All groups share one centre, and each spreads out both ways along 12 directions, with some noise.
In the rows, 128 means zero.
Known rows, each followed by its group:
[152 146 144 143 124  97 127 128 104 121 188 148 120 141 147 106]	K42
[182 120 116 132 148 171  82 118 118 105 148 111  99 155  97 162]	K913
[112 114 109 145 160  93  87 129 148 110 130 164  87 135 152 153]	K384
[ 55 113  90 149 119 152  93 149 158 161  92 111  97 159 115 131]	K913
[ 85 138 124 105 131 131  84 166 157 133  73 169 136 120  75 181]	K688
[ 96 143 186  96 138 140 115 133  95 141 143 123 190 135 141 111]	K384
[155 121 131 141 177 119  61 108 102 153 100 107 129 141 126 128]	K384
[179  88 118 103 124 115 122 115 160 126 128 143  76 143  82 124]	K688
[146  84 125  97  87 157 116 174 126 107 166 105 147 116 111 127]	K985
[133 167 181 113 171 119 122  74 105 135 114 159 174 136 110 143]	K384
[136 155 173 164 114 107  82 125 129 151 121 116 184 143 121  98]	K688
[106  99 122 162 116 212  82 123 153 114 120  93 122 163 114 143]	K985
[143  86 161 125 108 159  72 130 123 129  37 112 137 119  99 135]	K384
[200 105 106 144 142 196  83 147 126 123 138  65 135 149 166 110]	K985
[165 154 115 134 129 188 154 127 109 101 142 128 120 142 153 159]	K42
[186 127 110  86 122 175 119 166 127 131 104 105 118 147 135 138]	K42
[191 106 144  96 143 112  94 112 134 161  57 120 164 154 160 111]	K42
[125 145 175  91 157 140  92 117  45 134 103 130 139 128 103 159]	K42
[134 175 152 123 140 169 111 154 150 127 157 118 105 157 105 116]	K384
[153 114  55  83 163  94 126 126 188 127 123 108 114 148 144 178]	K384
[147 153 105 117 149 179 153 139 146 151  91 169 161 136 148 134]	K913
[171  89 156 133  90 133 122  89 116  88 151 131 142 138 102 151]	K471
[ 90 138 162 137 133 123 129  81  74 152 129 139 181 134  99 131]	K384
[139 110 128 161 128 150 112 102  65 150 138 111 184 116 117 112]	K384
[166  89 125 125 104 169 105 113 110 135  76 129 144 144 101 146]	K471
[199 138 145 113 159 117 108  96 191 122  64 103 129 157 160 137]	K384
[150 115 165 124 121 136 101  95 126  98 168 171 124 175 107 148]	K913
[187 106 104 177 106  93 118 110 108 145 121  75 137  92  89  98]	K913
[128 143  94 115 182  99 128  92  99 224 127 113 143 146  66  89]	K688
[123  98 126 165  61 106 146 117 174 131 101  69 152 105 110  95]	K384
[180 144 110 112 171 155 108 147 173 147  73  91 177  86  98 132]	K471
[107 106 132 145 101 109 102 116 113 121 159  79 132 122  74 137]	K688
[123 167 167 146 175 145  74 109  80 144 150 160 117 154  81 130]	K384
[ 95 137 178 127  88 152 135 129 154 103 103 131 129 120  80 138]	K471
[ 68 123 111 159 128 157 144 100 126 112 100 128 139 118 151 170]	K913
[152  96 125 148  84 134 113 138 152 152 110 194 125 176 140  90]	K913
[134 129 145 108 144  93 161  35 121 156  87 190 211 143 102 161]	K42
[151 113  83 141 143  79 101  78 156 175  53 127 124 161 105 150]	K688
[149 119  90  84 161 113  87 125 134 168 113  63 120 154  76 150]	K471
[161 108  96 107 152 141 110 115 108 140 107 133 145 135 120 161]	K985
[ 97 109 109 137 158 141  60 124 121 144 135 100 103 171 124 146]	K913
[182  85 149 112 153  63  71  94 154 107 139 123 139 138 127 136]	K42
[117  94 125  82 104  73 119 154 126 114 135 153 121  95  70 159]	K985
[114 141 123 135 116 136 135 147 161 148 138  92 148 127 119  96]	K985
[100  98 160 119 124 139  68 125 107 156  62  47 133 153 151 110]	K471
[105  91  98 107 136 104 105 159 125 149 133 117 159 119 163 115]	K471
[120 190 160 116 135 131 171 123 140 146 161 145 175 127 106 106]	K42
[140 148 121  42 130 102 127 152 176 166 163  80 112 193  96 112]	K471
[155 157 149 146 154  96 135  82 159 129 108 157 171 106  92 136]	K471
[124 128 125 108 100 136 179  94 169 113 106 103 152 128 104 159]	K688
[101 133 170 175 109 131 124 113 126 134  76 179 147 114 141 104]	K913
[125 108 108  94 181 138  94 133 124 139 108  94 178 110 147 151]	K42
[146  92 108 133 162 140 105 103  74 155  77 144 194  94 131 142]	K384
[101 109 112 140 126 119 144  82 170 127 113  83 175 144 175 139]	K985
[ 91 130 146 147 127 127 135 100 160  87 107 104 129 112 147 165]	K913
[115 105 103 122 135 114 127 116 170 113 115 174 123 152 171 159]	K913
[189 154 121  70 205 186  81 177 141 147 149 130 156 128  91 128]	K42
[115  96 109  69 151 164 112 129  78 147 115  43 204 113 125 161]	K384
[116 106  85 131 106 187 131 136 126 154  90 100 146 133  91 145]	K42
[ 82 128  71 119 161 144 131 123 102 153 121 149 129 148 145 168]	K471
[137 108 116 127  79 154 171 108 143 111 116 137 190 134 157 152]	K688
[173 152  57 157 159 137 124 153 188 171 125 102 116 155 172  84]	K985
[117  93  87 179  97 126 133 106 127 122 142 124 121 140 147 132]	K913
[136 105 113  66 101 127 151 151 175 152 129  77 127 124  66 110]	K688
[157  86  79 127 170  87  94 124 128 127 127  65 151 105 193 136]	K913
[124  97 157 124 142 168 103 124 104  75  93 137 153 101 184 169]	K985
[138  88 122 136  89  62  68 110 108 118 166 110 193 141 105 163]	K688
[161 129 126 114 113 159 153 143  98 126  97 182 147 105 122 141]	K985
[134  78 117  82 134  89  79 135 156 154  75  95 116 129  86 134]	K688
[139  77 128 165 119 159  82 123 118  84  82 146 122  96 121 167]	K471
[177 100 168  66 115 146 117 113 111 116 154  73 198 138 111 135]	K913
[151 119 160 115 110 162 133  93 147 127  71  36 151 130 107 129]	K688
[114 152  97 127 149 156 116 150 153 153 112 133  80 173 142 129]	K471
[101 145 143 128 140 154 119 101 132 125  78  79 129 128 104 163]	K471
[141 122 125 165 139  97 103 145 164 125 121 201 144  83 109 112]	K471
[137 156 112 124 158  78 142 106 112 147 117 107 138 102 102 140]	K985
[134 107  76 130 163 135 128 145 164  96 202 122 160 105 166 145]	K42
[149 137 126  89 146 179 106 186  74 121 142 133 119 130 143 146]	K42
[151  96 129 121 142  45 113  52 156 102 114 110 140 126 118 178]	K471
[ 97 135 145 165 181 110 109  64 164 130 132 109 199 100 113 130]	K42
[175  69 102  97  59 129 121 144 165 149 103  89 135 155  80 112]	K688
[143 120 103  90 123 194 134 151 123 150  98 117 167 134 106 144]	K913
[185 119 122 101 137  73 111 142 139 126  54 109 100  92 118 141]	K985
[132 119 126 169  94 178 134  98  74 121 139 173 169 142 110 152]	K688
[128 106 142 177  98 131 120  57 100 127  59 123 189 144 153 158]	K688
[ 99 135  88 148 143  69 112 119 147 145 194  62 109 144 112 122]	K384
[108 124 120 179  85 171 143 127 107  91 169 132 107 125 106 144]	K42
[151  81  98 111 161 142  67  98 155 163 118 137 166 196 140 136]	K985
[193 150 140 136 140 169 159  81  97  95 147 109 164 123 137 157]	K985
[180 149 133 131 166 160 130  98 119 106 199 167 157 153 134 143]	K985

New rows, each followed by its group:
[157 107 175  85 157  52  88 114 123 106 123  91 155  96 142 135]	K985
[123  99  68 155 130  93 107 143 181 155 147  99 136 127 135  97]	K42
[146 118  88  98 114 107 125 102 149 175 110 131 119 196  89 144]	K384
[101  97 137 109 152  98 105 125  88 105  92 173 141  82 142 179]	K985
[107 138 121 137 180 108  64 134 148 147 144  77 118 132 110 123]	K985
[163  93 120 123 176  98  76 117 119 108 188 164 144 142 172 138]	K985
[ 63 119 177 111 112 156 127 134 138  99 111 136 163 117 151 144]	K913
[171 107 160 139 118 163 103  97 102 109 116 119 132 164 157 130]	K471
[124 156 115 145 151 162 158 107 152 134 120  84 111 125 114 125]	K688
[ 95 137 157 134 114 122 129 138 119 150  92 166 156 125 151 102]	K42
[101 167 140 138 133 178 137 133 125 140 125  47 181  88  65 124]	K471
[166 115  87 131  88 148 148 126 171 142 161 121 136 170  92 116]	K985
[129 105 114 116 145 110 148 114 124 144  96 107 220  68 139 129]	K384
[105  61 123  84 140 156  89 119 117 102 129 105 182 129 145 182]	K985
[148 108 119  45 174 159 115 133 130 101 163  96 176 140 154 184]	K913
[165  97  96  98  75 180 147 193 146 126 129 127 143 123 122 116]	K985
[192 140 113 148 119 166 129 135 168 115 153 187 104 154  97 125]	K42
[150  99 151  83  93 127 138 115 118 116 156 135 160 159 126 137]	K471
[163 114 102 146 156 157 143  81 223 116 135  80 210 117 130 131]	K42
[105 173 158 165 164  69 118  62 101 152 130 117 136 135 113 124]	K42
[159 143 140 162 162 131 100 125 133 139 118 127 169  92 109 108]	K471
[149 134  70 126 131  94 144 140 106 186 151 108 142 123  89 104]	K985
[126 125  91 190 101 164 145 120 157 149 110 131 137 141 131 101]	K42
[153 140 157  97 136 155 103 112 125 155  61  78 152 142  84 134]	K42
[212 148  93 140 115 157 168 123 106 135 138 101 132 125 107 122]	K985
[147 131  88 109 146 117 128 107  88 173 128 161 141 155  84 151]	K42
[120 127 147 144 154 118  55 113 128 182  86 127 120 177 116  96]	K913
[131 131 118 121 168 126 118 146 153 147  80 135 177  83 140 118]	K384
[164  88 151 107 138 132  69  99 102 138  82  39 148 157 153 126]	K471
[126 118 115 139 151 188  63 187 183 142 157 124 128 163 158  89]	K985
[195 109 120 148 155 141  76 107  82 149 134 116 145 126  80 120]	K384
[164 172 140 112 173 111 148 118 121 157  60 178 162 112 151 123]	K985
[123 175 149  65 143 124 121 154 187 133  82 113 233 118 139 170]	K688
[149  66  74 105 130  73 106 115 128 131 142  56 147 122 144 147]	K985
[147 113  71 114 171 193 140 134 152 105 158  90 186 105 158 170]	K42
[146 117 112 144 116  72 119 106 109 179 126  89 161 114  69  96]	K913
[192 141 120 127 139 141 115 161  90 152  78 138 114 100 112 114]	K985
[118 120 101  64 127 137 135 145 138 138 163  58 156 158 139 148]	K384
[ 82 132 130 130 196 109  73 145 127 163 113 176 161 125 170 110]	K985
[144 118 159 144 103 133 114  90 116 107 152 141 122 168 120 136]	K384
[114 150 156 146 141 131 155  71 135 115 156 156 172 160 186 129]	K913
[ 90 128 105 111 169  62  93 121 150 144 167 128 117 142 102 146]	K913
[151  84  78 176 123 117  75 111  82 145 152 118 134 148 123 136]	K688
[135 138 113  79 171 163  91 167 141 153 127 101 138 140 107 137]	K913
[ 69  58 107 129 130  91  78 105  87 151 124 163 162 135 115 151]	K985
[114 156 137 152 174  74 106  97 146 147 152 130 141 126 112 111]	K42
[168 117  99 114 162 103 110 137 191 120  92 152 136 108 131 151]	K471
[175  99 104 182 123  95 111 115 128 123 103  57 138  87 161 101]	K913
[135 106 152 131 128 135 104 124 140 117  90  95 165 105 157 126]	K471
[161  92  63 126  89 116 130 166 192 151 109 129 115 124  86 113]	K384
[192 115 135 100 111 160 101 125 163 143 130 131 127 205 110 116]	K913
[ 84 141 164 163 119 101 108 159 141 133  92 186 120  84 101 100]	K913
[159  90  98  90 131 136 116 123 100 174 146  86 205 148 129 112]	K985
[133 101 108 126 144  48  98 111 173 161 107 103 147 134 144 105]	K42
[145 155 153 102 210 130  89  81  76 156 137 129 178 147 117 150]	K913
[129 120 115 159 148 115 116  87 154 137  73 124 144 134 167 135]	K42
[ 93 128 145 120 163 184  76 143  86 133 116  94 150 122 126 144]	K913
[180  67  95  84 147  53 102  78 163 131 118 116 156 147 115 167]	K42
[141 126 116 171 175 122  75 110  90 156 111 155 144 117 110 124]	K471
[ 89 141 122 106 138 108  99 189 178 172 124 153 133 127 101  90]	K985
[169  94 145  78 110 188 102 131  89 115 122 124 141 159 103 158]	K471
[110 111 160  97 170 150  82  78  89 132 122 130 174 175 152 165]	K913
[129  62  91 162  42 127 137 139 132 134 117 139 124 125  98 117]	K913
[164  41 113 115 109 141  84 107  76 137 163 171 180 168 139 131]	K985
[171  95 131  81 137 127 163  74 135  98 141 152 100 133  75 165]	K688
[137 127 128 143 112 142 102 143 107 105 133 152  64 139  91 159]	K42
[ 84 126 121  97 164 105  92 166 130 145 137 160 135 127 142 131]	K384
[157 145 135 110 102 157 159 130  87 147  81 165 135 158 163 129]	K42
[165  71  64 129 156 119  85  95 141 149 129 134 142 177 146 153]	K985
[ 87 117 167 110  81 137 145 153 137 117 110 140 173  92 109 120]	K913
[144 112 165 121  92 137 146  99 133 154  59 112 207 115 114 101]	K384
[137 154 152  97 157 126 129 103 135 136 168 145 168 161 124 131]	K913
[190  83 100 138  89 104 106 111 144 137 129  90 115 150  85 121]	K913
[ 91 148 141 164 155 126  81 117 123 173 126 138 123 166 127  96]	K913
[201 100 142 101 100 177 119 130  93 104 154  93 161 115  75 146]	K913
[124 153 187  64 169  85 101 144 105 114 166 157 147 113 108 143]	K42
[150 160 185 132 131 107 140 102 158  96 162 148 173  96  89 126]	K471
[177 108 131  91 162 125 106 126  96 170 152 138 146 142 110  82]	K688
[140 158 163 144 134 147 149  38  83 142 104 173 152 173 105 155]	K471
[119 137 130 135 111 123 133 132 121 112 190  79 129 123 103 124]	K42
[162 132 123 146 108 154 129 148 167 117 141 108 123 128 123 105]	K384
[137 166 154 125 177  75 120  83 146 139  93 107 140 136 161 134]	K42
[120 158 129 162 138 147 142  97 159 127 158 162 147 127  61 137]	K42
[181 115  72 116 154 136 137 118 154 100 189 118 138 133 131 167]	K42
[192 113 115 165 109 130 118  91 183 157 113  61 162 157 114  77]	K42
[191  61 148  69 134  95 104  86 128 135  90 116 220 139 167 132]	K42
[111 161 146 138 114 156 147 106 159 147 127 149 139 172 106 118]	K913
[112 144 156 129 170  87  98  74  75 148 177 100 164 156 139 123]	K384
[145  68 115 165 127  62  77 107 126 136 104 158 148 110 140 116]	K471
